The rows of a group lie close to one hidden flat surface of 13 dimensions, which passes through zero. Surfaces can cross.
(in the rows, 128 means zero)
Some rows, each with its group after it:
[112  98 128 137  71 110 186  86 157  70 131  61 151 133  83 125 139 108
 107 102 123] -> G
[111  90 164 137 135 127 139  94 125  94 171 151 119 122 119  83  83 121
 145 117 146] -> X
[131 131 122 107 124 161 190 120  86 114  72 124 139  76  59 162 148 200
  95 117 113] -> X
[182 151  77 155 164  88 126 157 107 222 121 137 145 131 182 186 186 152
 127 113 101] -> P
[174 109  38 125 100 136 130  89 154 171 156 153 137 105 139 182 111  90
 114 113 148] -> H
[114 174  92 128 135 140 102 124  93 129 161  37 167 121 157 131 207 139
 124 119  61] -> P
[108  48 140 103 122 130 165 139 105 111  92 150 103 104 118 128  99 153
 120 157 144] -> G
[158 129 120 163 108 135 136 147 143 159 103 104 155 156 126 112  88 128
 151 131 117] -> X
[201 143  81 156 101 123 104 102 185 170 105  96 107 145 124 131 159 148
 118 137 123] -> Y
[126 146 128 156  99 133 162 119 167 147  93 104 104 156  94 120  97 105
 132 101 114] -> P
[133 111 199 160 130 120 147 153 123 176 142 157 135 109 133 132 207 135
  79  88 104] -> D
[117 109 149 133 138 149 113 145 128 133 115 103 133 101  70 100 149 165
 150 136 125] -> P
[174 122 114  97 150 155 123  95  81 108 175 127 167 111 151  98  87 150
 153 158 104] -> H
[ 92 148 186 142 109 123 132 127 142 108 103  62 176 184 114 121 163 160
 133 138 104] -> Y
[122 230 150 107 113 123  98 167 132 129  98 119 130 156 145 146 166 107
 110 125 132] -> P
[123 153 149 122 152  70 122 145 145 130 135 178 127 134 123 160 153  93
 132 113 179] -> D
[ 99 118 171 153 104 125  86 133 155 187 120 126 174 132 102 138 145 131
 161 102 191] -> X
[122 123 127  65 120 133 128 131 118 125 118 134 111 105 133 146 131 109
 133 150 125] -> G
[124 133 127 178 174 204 106 115 173 124 176 170 140 154 120 126 122  85
 111 139  59] -> D
[143 127 110 115 143  69 167 104 127 158 109 126  89 103  75 137 111 125
 187  83 155] -> D
[135 119  29 167 114 204 111 131 150 129 102  72 178 143 116 151  77 123
 154 161 117] -> Y
[113 152 154 102 114 150 128 141  90 155 137 117 138 101 121  97  98 127
 147 104 115] -> G
[163 122  74 113  86 142 138  91 149 101 136 126 123 110  77 123 132 197
  61 139 125] -> H
[136 113 128 113 120 159 141  87 159 112 113 100 125 121  43 108 128 174
 141 140 107] -> X
[ 88 111 119 127 112 119 183 153 180 121 112 111 103 160  81 127  87  42
 139 119  87] -> Y
[109 137 142 156 164 125 140 119 160  93  97  96 144 190 127 139 148 128
 155 158  90] -> P
[154 165  85 137 127  42  93 169 156 184 137 130 129 160 164 153 157 100
 132 121 149] -> D
[153 166 150  75  76  85 135 140 130 107 117  87 147 131 129 118 132  95
 128 130 144] -> H
[164 140 115 177 134 156 126 105 119 120 110 146 125 135 183 163 132 120
 113 117 158] -> X
[147  88  72 191 115 101 118 190 117 150 135 139 110  97 133 105  98 125
  98 108 166] -> Y
[104 155 175  57 129 103 135 125 118 105 157 103 101 120 109  82 145 102
 141 121  84] -> G
[178 164  70 115 169 139 131  72 124  87 147 106 139 121 142 165 168 124
 136 144  91] -> G
[ 94  94 165 102  46 192 147 129 106 145  96  78 140  94 106  98  96 144
 118 117 129] -> G
[107 119 172 111 109 137 138 113 104 152 115 113  95  67  93 113 126 104
 169  71 173] -> D
[179 118 103 131 140  82 165 112 145 171 126 182  97 147 120 136 104 145
 121 121 119] -> D
[108 126 195 105  72 180 145  61 152  86 104 102 125 155 124 109 113 136
 120 134 130] -> Y
[134 141 215 134 132  69 151 142 123  56 159 167 130 150 120  72 140 160
  74 128 138] -> G
[170 110 115 159  84 137 121 153 154 188 120 140 150 141 119 119 100 139
 105 128 134] -> G
[147 172 178  90 143  54 128 136 137  95 185 171 186 154 107 108 123 114
 132 136 143] -> H
[106 198 162 144 114 113 101 159 139 152 120 113 121 148  88  78 108 144
 144  96 146] -> H
[ 80 138 130 117 149 135 119 171  72  72 109  80 129 139 192 113 100  95
 166 156 122] -> H
[120 142 121 101 157 145 141 146 146 129  94  99 130 152 114 154 156 109
 150 161  52] -> Y
[133 147 148 144 133 145 115  91 169  93 114 119 101 147 110 127 183 156
  95 139 118] -> H
[117 105 131  68 102  93 181  98 128 108 179 136 162 107 103 143 113  77
 128 108 127] -> X
[163 112 181 155  75 163 116 150 148 201  73 103 200 150 111 122 107 152
 161 134 155] -> G
[137 152  70 122 135 142 101 127  96 108 176  97 150 102 143 123 151 146
 106 129 105] -> P
[ 81 112 161 134 112 146 134 160 147 146 143 179 150 109  95 150 128  75
 100  96 148] -> D
[ 63 131 130 134 165 118 121 144 138 123  90 147  73 167 161 171 182 144
  97 139 113] -> Y
[100 110 198 100  94 206 131  72 119 119 151 131 107  98 114  84 108 129
 115 105 115] -> H
[ 65 141 174  93 140 104 129 157 151 127 125 113 139 153 129 150 180  78
 142 133  87] -> H
[116 155 107 118 147  94  75 197 137 164 107 126 165 163 158 176 177 125
 132 165 134] -> X
[174 169 144 103 132  99 111 154 101 103 115 139 159 142 163 120  98 132
 155 162 167] -> H
[157 144 140 152 162 154  84  85 116 118 111 159  92 133 187 143 184 196
 105 151 153] -> Y
[101 154 150  86 134  99 158 118 114  82 143  68 158 138  75  91 106 128
 170 126 101] -> D
[115 138 160 175 109 160 101 105 160 164 133  65 161 158 119  89  97  92
 196 102 125] -> G
[156 162 125 108 110 123 125 123 194 159  89 163  60 155  68 104  92 142
 123 133 132] -> G
[118 121 128 168 163 120 159 142 105 143 111 120  51 105 106  96 139 155
 118  90  88] -> P
[133  95 110 136 161  81 155 160 102  81 120 171 150 144 142 149 128 176
  88 171 137] -> P
[157 151 167 148 132 128  95  91 156  76 139 105 169 174 179 131 165 116
 135 162 138] -> X
[ 91  93 111 121 155 105 154 108 134  99 159 145 113 108  80 128 135 143
 124 117 128] -> X
[ 95 133 139 175 135 127 126 131 158 116 139 154 128 151  53  93 113 190
  94 107 136] -> H
[ 77 109 147  83 151 141 132 125  94  90 133 149 105  85  84 117 136 175
 108 134 131] -> X
[ 96 124 126 101  91 111 164 140 158 147 134 119 114 119 100 142 112  47
 129  93 118] -> Y
[124 134  51 139 152 168  76 113 131 183 160  84 100  73 108 128 164 126
 156 105  94] -> P
[ 90 139  57 161 176 126 115 150 109 122 144  80 170 138 149 172 174 133
 134 133  93] -> X
[136 167  83 106 182  99 158 152 110  79 146 122 149 159 118 127 106 128
 139 156  62] -> X
[172 129 166  84 113  72 157 114 126 131 108 117 107 108 106 116 155 145
 137 126 142] -> D
[134 105  99 154 138 149 150  90 133 124 128 109 127  97 136 177 180  87
 128 100 116] -> Y
[144  87  96 161 127 119 171 112 163 134 104  85 110 147  98 126 134 123
 136 125  88] -> H
[147 128 116 121 111 167 109 114 122 164  67  66 118  94 127 161 194 161
 137 129 125] -> D
[107 145 147 120 194 121 183  84  93 107 126 218 114 137 118 163  95 163
 136 109 141] -> D
[100 124  53 143 110 155 111 145  99 160 103  78 138 129 152 138  93 159
 141 132 132] -> D
[124 156  53 163 138 117  99 169 129  92 141 159 141 131 120 143 102 143
  92 136 178] -> P
[200 200 143 124 100 155 116 132 121 139 103 125 134 125 108  97 100 162
 121 132 132] -> P
[117 125 113 149  75 129 145 150 140 159  82 142 120 120  96 159 129 156
  78 101 176] -> G
[ 85 110 134 122 151  76 148 185 115 162 140 172 127 124 118 135 108 107
 131 106 137] -> H
[ 85  99 161  97 115 132 137 113 117 118 153 109  66  86  90  68 148 145
 108 106 100] -> X
[ 70 140  87  88 186  91 143 156  93 130 186 135 133  99 110 148 144  74
 151 106  78] -> Y
[ 91 146 123 137 180 175  96 132  87 163 122  82 123 134 178 133 169 142
 171 135  65] -> P
[141 143 127 126 174 114 137 125 127  73 154 111 190 135 126 157 168  96
 152 147 104] -> Y
[128 144 112 128 132  70 117 130 165 144 140 138 122 138 143 174 187  74
 124 110 143] -> G
[148 128 170 171 115  87 136 183 172 154  62 142 113 173 134 144 162 114
 113 133 153] -> Y
[ 98 152  99  84 114 139 108 161 125 115 126 206  93 128 138 136  67 121
  86 149 168] -> G
[144 121 105  60  94 118 123 115 105 123 168 140 114  59 138 132 159 123
  76 129 131] -> P
[138 156 124 113  90 125 102 158 126 142 112 125 169 118 137 164 165 141
  93 132 168] -> P
[139 154  75 126 154 101 107 141 148 168 129 126 112 149 118 133 142 159
 139 138 103] -> Y
[103  89 145 195 162 185 162 141 116 114 154 137 179 153 102  98 103 160
 107 134  57] -> D
[169 167  69 183 216  88 109 105 160 106 141 150 131 196 156 159 147 143
 153 156 110] -> D
[119 170 141 160 135 127 107 136 155 123 100  85 122 165 131 126 154 111
 152 125 124] -> H
[163  75 152  85  91 113 153 107 100 194 159 130 138  95 180 131 121  81
 144 108 116] -> X

New rows. What belongs after each?
[122  93 173 134  99 107 134 141 102  84 137  80 133 104 134  72 141 142
 121 124 138] -> D
[116  88 146  76 163 148 117 142 103 131 118 148 194 126  98 136 105 191
 172 196 125] -> X
[156 145 109 165  85 119  95 172 182 180  62 111 128 178 123 129 114 157
 121 154 154] -> Y
[124 169  94 126 172 150  88 119 104 106 142 138 122 149 212 164 155 123
 119 152 111] -> P
[174 157 104 121 157  83 157 158 122 106 153 108 191 153  91 116 139 169
 120 164  54] -> G
[111 106 139 119 122  89 127 139 162 170 137  67  95 133 112 101 200 106
 133 116  59] -> G
[124 143  44 163 149 188  71 133 139 135 123  95 119 159 188 141 103 112
 147 171  98] -> X
[129 145 163 130 161 154  88 145 100 146 116 131 133 107 132 112 152 160
 156 136 132] -> P
[104 137 113  90  73 139 125 173 132 173  53 102  65 112 132 132  91  78
 143 117 144] -> H
[127 133 118 119 134 157 147 122 124  85 106  74 167 172 137 126 113 161
 138 184  67] -> P
[167 122 130 132 115 127 122  78 130 213 179 104 169 126 145 116 109  89
 200  89 106] -> P
[ 91 135 138 128 132 115 114 127 142 104 146  89 146 127 104 121 170 111
 135 122 125] -> P
[160  94 177 133 132 127 161  72 147 144  84 171  76 140 130 142 154 174
 109 124 135] -> Y
[131 112 114 174 146  64 154 140 157 137 110 133 142 147 110 164 167 132
 121 114 149] -> G
[152 152 117  96 149  81  98 143 172 138 147 119  99 117  93 111 151  62
 177 131 124] -> D
[ 68 114  94 152  83 198 135 158 120 155  66 101 149 154 133 152  55 130
 133 130 132] -> P
[155 134 158 124 139 125 138 131 146 100 102  82 194 159  79 123 151 156
 157 169  98] -> D
[ 82 126 119  96 116 100 118 172 137 134 140  83 150  95  66 126 183 126
 121 120 122] -> P
[122 156 156  88 173 135 114 152 115 120 106 166 113 154 149 129 108 131
 153 173 113] -> P
[135  94 130 147 101 132 193  90 121 166  87  83 116  82  77 144 134 131
 160  68 136] -> G
[133 140 116  97 167 144 106 179 114  96  69 135 132 160 148 143 101 156
 153 212 114] -> H
[172 149  61 105 140 103 161 134 148 157 113 103 119 132  94 157 156 128
 127 138  60] -> X
[ 90 163 151 123 189 106 132  77 133  95 186 138  87 155 139  97 133 114
 159 107  88] -> Y
[149 107  94 167 156  76 129  98 138 102 159 120  61 116 143  91 118 107
 155 102 155] -> D
[112 132  75 209 149 154 144 127 128 141  82  99  80 152 158 154 155 145
 104 105  93] -> P
[105 138 140 126 152 191  94  98 111  94 155 145 128 120 124 113 151 188
  97 146 107] -> H
[ 82 126  77 104 169 140 128  81 109  68 175 146 149 136 124 148  98 151
 129 149 117] -> Y
[107 134 125 129  60 127 120 151 179 122 109  98  95 145 100  96 109 107
  94 130 135] -> X
[106 123 103 123 117 141 124 132 157  93 108 133  83 136 151 162 142  79
  94 146 129] -> Y
[143 154 113 176 174  94 132 144 120 131 141 155  63 114 113  99 138 144
 114  90 120] -> P
[113 126 150 212 126 114 151 143 162 113  79 111 130 165  96 136 147 137
 118 107 154] -> P
[ 75 117 145 127 106 127 128 163 115 123  96 115 104  99 127 154 192 133
  79 112 150] -> P
[ 95 154  98 110 119 163 149 103 138 176 149 138 114 122 110 160 138 101
 101  90  63] -> D
[174 169 130 107  61 150 126 127 145 120  98 154  70 133 177 126  90  75
  80 129 152] -> X
[110 118  77 140 146  80 141 170 140  96 146 129 111 147 112 106 101 124
 110 147 109] -> Y
[121 124 145 129  80  66 170 158  94 145 138 132 164 162 158 118 105 163
  77 113 130] -> D
[116 184 112 111  77 115  67 143 161 132 136 114 117 149 158 138 146 101
  91 125 170] -> Y
[151  96 133 151 131 137 157 143  95 157 104 110 130 118 119  93  70 156
 168 127 117] -> H
[151 161 126 193 130  74 114 138 133 140 145 108 188 146 126 134 157 141
 133  94 167] -> H
[128  65  82 190 135 103 121 180 148 120 120  92 136 115  97 103 112 133
 150 145 146] -> D
[153 163  76 124  98  94 119 147 178 158  98 156  92 140  78 141 106 136
 100 126 167] -> H
[128 131 179 121 126  83 116 167 125 206 105 137 129 118 128 137 172 120
 152 102 142] -> G
[102 129  95 123  91 184 137 123 138 120 114 105  82 123  83  86  71 164
 102 130  99] -> G
[ 85 171 140 152 121 157  89 120 114 148 150  87 148 138 147 104 119 129
 151  98 130] -> Y
[137  79 139 115 178 105 125  95 150 109 125 151 100 133 164 173 206 125
 130 166 121] -> P
[114 137 106 158 140 190 121 115 118 114 139 137 168 179 160 123  62 158
 117 158  98] -> D
[134 111  61 121 169 114 100 164 148  84 142 112  94 132 118 105 117 118
 135 185 101] -> D
[127 134 123 126 118 193 115 106 110 103 100 110 156 142 149 134  92 167
 136 161 139] -> D
[130 194 100  90 138 126 109 187 108 116 120 140 117 119  82  94 100 159
 117 150 106] -> P
[ 89 182  98  94 162 155 102 179  89 146 113 132  84 118 111 105 126 189
 104 138  79] -> G
[186 123 175 140 129 100 109 119 138 139 182 176 148 143 177 108 121  89
 131 129 149] -> G
[ 98  83 116 135 158 108 159 134 153  58 178 170 102 125  91 106 107  87
  93 137 112] -> D
[146 141 133 126 148 134 119  98  92 183 159 146 102  88 177 152 164  90
 144  74 126] -> X
[ 72 101 160 155  98 173 131  96 130 152  86 137  56 137 155 122 114 153
 101  97 147] -> Y
[ 66 116 150 130 135 167 166 101 109  79 132 133 136 108 105 158 155 135
  93 103 113] -> D
[124 156 178 172 155  92 161 144 156 148  77 189  47 176 133 134 111  95
 131  92 145] -> P
[ 57  97 164 108  70 157 104 129 106  94 139  90 134  99 185 143 181  98
  79 125 149] -> G
[126  80 186  98 175  99 113 143 158 178  83 154 124 125 107 160 194 131
 181 164 131] -> P
[103 165 143  74 148 127  95 167 137 102 121 135 118 130  85 107 127 131
 148 165 122] -> P
[ 82 140 157 121 147 120 122 135 117  31 149 135 183 180 137 113  93 141
 129 170 148] -> Y
[185 179 130 104 114 110 161 111 129 132 115 123 152 124  80 136 143 155
 116 113 114] -> G
[133  98  99 115 162 133 128 116 105 159 155 139 102  99 139 119 114 131
 149 130  94] -> P
[154  95 110 123 133 150 184  63  94 127 167 106 109  82 120 105 104 117
 141  88  79] -> X
[142 128 156 163 182 118 130 117 130 131 142 131 145 159 140 108 102 102
 193 129 110] -> H
[150 170  69 165 142 171  74 116 131 120 120 118 119 135 164 148 134 157
 125 146 151] -> H
[177 146  95 114 141 114 130 134 145 127 157 113 148 132  93  94  86 107
 171 146  94] -> Y
[175 143 120  45 100 121 101 134 113 153 158 139 159  84 116 128 136 133
 122 147 135] -> P
[118 144 114 125 191  85 118 200  82 149 155 176 163 154 165 116  65 109
 176 149 115] -> X
[196 133  78 160 187 131 138  87 106  78 193 143 148 129 163 124 126 134
 117 146  91] -> G
[110 123 130 125 158 133 121 112 143 123 118  99 157 175 169 171 166 113
 164 165  90] -> P
[ 88 174 103 135  91 143 160  97 185  59  97 103  70 185 133 140 107  67
  83 124 103] -> P
[129 117 153 156 117 170 113 123 131 143  90 151 103 121 172 160 144 105
 116 118 172] -> Y
[ 56 139 138 150 148  79 139 207  80  94 113  98 116 138 140  94 109 126
 137 114 140] -> H
[ 96 117 126 169 158 109 114 116 148  75 155 179 112 143 164 159 157 112
  87 125 173] -> H
[128 118 133 134  87 138 169 108 137 132  97 103 179 115  68 167 145 144
 116 106 146] -> X
[126 152 147 174 139 187 105  77 163 141 100 115 169 170 152 185 145 111
 164 118 150] -> Y
